There are 3 ways to turn a row about zero (a turn may also mirror it). The second row of each pair is the first, turned, with some noise. The first 30 pairs use one turn. New pairs use 3 turns, one after the other, and a turn may come again.
Some pairs, each with its turns in order after it:
-.07 -.15 -.27 -.10 .25 -.14 .34 .01 -.14
-.07 -.14 -.08 .27 -.20 -.10 .40 .01 -.14 -> kan

-.22 .02 -.31 -.19 -.25 .11 -.08 -.14 .04
.00 .11 .00 -.25 .04 .04 .15 -.05 .42 -> mesab

.19 -.27 -.20 .03 .01 .29 -.34 -.02 -.13
.36 .09 .02 -.08 -.05 -.26 -.11 -.31 .13 -> mesab

-.31 .29 -.09 -.16 -.14 -.02 -.11 .16 -.01
.16 .10 .17 .13 .00 -.33 -.22 .09 .06 -> kan

-.18 -.30 .29 .00 -.15 .08 .32 .26 -.07
-.07 -.39 .20 -.34 -.01 .22 -.24 -.06 -.16 -> mesab

.16 -.16 -.17 -.32 -.11 .08 .23 -.16 -.31
.21 .03 -.05 -.06 -.02 .31 -.26 -.08 -.40 -> bama

.30 .03 -.18 .24 -.25 -.24 -.15 .05 .30
-.30 -.03 -.15 -.29 .12 .01 .07 -.31 .31 -> bama

-.10 .29 -.32 -.12 .00 .31 -.24 -.04 .27
-.08 .23 -.05 -.11 -.09 -.08 .49 -.23 .20 -> mesab

.08 .00 -.05 .22 .05 -.25 -.18 .30 -.03
-.22 -.07 .03 -.33 .06 -.19 .09 .10 .09 -> bama

-.29 .33 -.28 -.06 .07 -.06 .22 .14 -.23
.07 -.20 .07 -.09 -.46 .03 -.22 .25 .09 -> bama

.09 -.24 -.25 -.28 -.20 .05 -.11 .29 .19
.32 -.12 -.05 -.30 .33 .12 .00 .05 .12 -> bama

.19 .30 .20 -.14 .02 .25 -.14 .22 -.28
-.02 .08 -.19 -.14 .15 -.36 -.18 -.37 .17 -> kan

-.23 -.04 .24 -.14 -.18 -.03 .32 -.21 -.12
.16 .42 .06 -.04 -.06 -.08 .21 .04 -.34 -> kan

-.20 -.03 .28 .07 .07 -.26 .29 .20 -.23
-.06 -.16 .53 .03 -.11 -.16 -.10 .09 -.16 -> bama

-.25 -.28 .26 .17 .09 .09 -.01 -.13 -.01
.00 .06 .07 -.06 -.16 .27 -.12 -.19 -.35 -> kan

.12 -.13 .02 .33 .05 -.09 -.28 -.09 .32
-.08 -.15 .07 -.08 .07 .46 -.22 .04 .22 -> kan

-.16 .12 .03 -.19 -.04 .31 -.21 -.09 -.25
.24 -.03 -.31 .25 -.04 -.13 -.11 .17 -.16 -> bama

-.12 -.11 .16 .03 .06 .16 -.32 .01 .19
.00 -.08 .22 -.17 -.10 .12 -.33 -.13 .03 -> kan

-.31 .20 -.32 .14 .15 -.12 -.23 .15 .27
-.08 -.20 -.27 .24 -.03 .02 .44 -.11 .23 -> mesab

-.07 .01 .24 -.28 .02 -.11 -.30 .21 .12
.19 -.28 -.03 -.02 .15 -.16 .35 .07 .02 -> bama

-.09 .02 -.29 .08 .23 -.06 .02 -.02 .32
-.12 -.24 .29 .22 -.05 .13 .03 .17 .08 -> kan

.08 .02 .28 -.20 -.15 -.23 -.21 .25 -.13
.00 .25 -.22 -.17 -.27 -.17 -.23 .05 .17 -> kan

.04 -.02 .29 .17 -.03 .21 .12 -.20 -.27
.03 .06 .37 -.04 .27 .01 -.10 .07 -.22 -> mesab

-.14 -.25 -.05 -.32 .16 .21 .07 -.17 -.21
.31 .15 -.05 -.27 .20 .30 -.09 -.11 -.06 -> mesab

-.32 -.27 .00 -.31 -.11 -.18 -.05 -.10 -.06
.08 -.35 .09 .15 .19 .23 -.02 .21 -.07 -> bama

.29 -.01 .24 -.34 .18 .08 .18 .32 .20
-.42 .06 .08 -.24 -.17 -.26 .16 -.08 .12 -> kan

.15 .25 .07 .06 .22 .22 -.25 -.11 .24
.03 .27 .00 .21 -.13 -.15 .34 -.12 -.18 -> mesab

.04 .28 .01 .17 .15 .33 .18 -.01 .31
.09 .38 .03 .16 -.24 -.09 .01 -.13 .27 -> bama

-.10 .04 .26 .13 -.30 -.11 -.25 -.33 -.28
.21 -.02 .33 -.06 .21 -.20 .04 .44 .11 -> mesab

.22 -.23 .12 -.16 .23 .05 .26 -.09 .30
.06 .23 .01 .10 -.36 .37 -.20 -.11 -.18 -> mesab

New pairs, each followed by its turns in order:
.19 .21 -.17 -.33 -.32 -.07 .21 .17 -.23
-.33 -.33 -.04 -.27 -.02 -.02 .09 .30 -.24 -> mesab bama kan

.16 .23 .07 .30 -.07 -.14 .20 -.17 .32
.13 .09 -.11 .12 .09 .02 .24 -.23 -.45 -> kan mesab kan

.14 .19 -.19 .31 .30 .24 .30 -.28 -.32
-.29 .40 -.24 .55 -.10 .02 -.03 -.08 .00 -> mesab kan bama

-.13 -.18 -.23 -.12 .08 .31 -.15 -.20 .15
.11 -.17 -.10 .22 -.31 -.33 -.07 -.08 .14 -> mesab mesab bama

-.26 .02 -.24 -.06 -.10 .33 -.26 -.27 -.06
-.01 -.17 .34 .09 -.17 -.33 -.11 .21 .24 -> bama bama kan

.25 -.15 .31 -.22 .08 .09 .00 .07 .25
.02 .14 .15 .26 -.38 .17 -.10 -.02 .16 -> bama kan bama

-.31 .19 .09 -.31 .26 -.09 .09 .07 -.13
.32 -.06 -.23 -.30 -.05 -.29 .02 -.12 .01 -> mesab bama bama

.33 .21 .02 -.32 .14 .16 .32 -.23 .03
-.17 .48 .01 .28 .25 -.12 .00 -.06 -.23 -> kan kan kan

-.31 -.21 .01 -.23 .22 .10 .00 -.22 .33
.13 -.15 -.17 -.38 .04 -.13 -.10 .20 -.36 -> kan mesab mesab

-.01 -.07 .32 -.33 .06 -.10 .24 -.24 .24
.14 -.07 .20 .04 .23 -.19 .14 .22 -.40 -> bama mesab mesab

.01 .28 .11 .09 -.19 .09 .29 -.22 .25
-.26 .12 -.14 .23 -.09 .20 -.13 .13 .25 -> bama bama bama

.05 -.12 .27 .04 -.06 .30 -.02 .33 .23
.11 .22 -.21 -.29 .17 .12 -.04 .20 .29 -> kan kan kan

.08 .21 .33 .18 .09 -.27 .21 .33 .28
-.13 -.40 .10 .15 -.51 -.06 -.05 .05 .18 -> kan bama mesab

-.01 -.32 -.04 .04 -.31 .17 -.31 .09 .34
.18 -.46 -.05 -.07 .33 .25 .04 -.19 -.05 -> kan kan bama

.10 .13 -.31 .00 .12 -.15 .19 .17 -.04
-.16 -.07 -.18 -.21 .03 .27 -.11 -.12 -.11 -> mesab kan kan

.11 .25 -.11 -.17 -.01 -.21 .09 -.20 .18
-.01 .13 .10 -.10 -.14 .02 .27 .21 -.29 -> bama mesab mesab

-.06 .04 -.27 -.07 .14 -.32 -.34 -.25 .19
-.13 .02 -.01 .20 -.38 .16 .37 -.14 .06 -> kan bama bama

-.28 -.01 -.19 -.30 .06 .23 -.16 -.02 .31
.12 .43 .33 .08 -.09 -.28 .12 -.10 -.01 -> mesab bama mesab

-.15 -.11 -.33 -.03 .19 .01 .09 -.19 .26
.01 .41 .23 .01 .15 .14 -.08 -.05 -.09 -> mesab mesab kan

-.28 .09 -.13 -.32 .02 .11 -.32 .31 -.15
.14 -.17 .18 .15 -.34 .05 .27 -.15 -.35 -> kan bama kan

.03 -.33 -.17 -.02 -.10 -.16 .15 .08 .09
-.31 .09 -.22 .14 .21 -.05 .09 .01 .07 -> bama bama kan

-.29 -.13 -.31 .18 .08 .11 -.04 .28 .02
-.20 .09 -.19 .10 -.37 .21 -.22 .01 -.08 -> bama bama mesab

-.05 -.30 .00 -.23 .23 -.17 .08 -.13 -.29
-.29 -.16 -.20 .25 -.07 -.26 .22 -.09 -.01 -> kan kan kan

-.09 -.05 -.04 .05 .23 -.23 .23 .00 .08
.06 -.06 .06 -.35 .09 .13 -.12 .08 -.17 -> bama mesab mesab

-.04 .07 -.10 -.16 -.33 -.11 -.33 .02 .05
.23 .22 .08 .17 .22 .19 .15 -.14 -.09 -> mesab bama bama

-.33 .03 -.30 .01 -.16 .03 -.13 .10 -.02
.09 -.05 -.30 -.08 -.12 .23 -.07 .25 .18 -> kan mesab kan

.07 .02 .05 -.01 .02 .30 .16 -.06 .25
-.38 -.01 -.13 -.06 .07 -.04 -.09 -.10 -.06 -> mesab bama bama

.19 .16 .28 -.14 .27 -.03 .10 .24 .34
-.40 .01 -.16 -.03 .22 .28 .23 .02 -.21 -> bama kan mesab

-.32 -.23 .13 -.09 .08 -.16 .15 .02 .28
.23 -.20 -.09 .35 .08 .12 .16 -.26 -.19 -> mesab mesab bama

-.21 .26 .19 -.15 -.08 -.10 .18 .19 .09
-.25 -.09 -.18 -.27 -.06 -.05 -.28 -.03 .18 -> mesab bama kan

.28 -.29 -.32 .03 -.29 .07 -.17 .24 .08
.40 .17 -.01 -.19 .11 -.35 .15 -.28 .18 -> mesab kan bama

.12 .18 .19 -.22 -.34 .23 .13 .16 -.07
-.15 -.07 -.43 -.28 -.05 .16 .06 .07 -.25 -> mesab bama kan

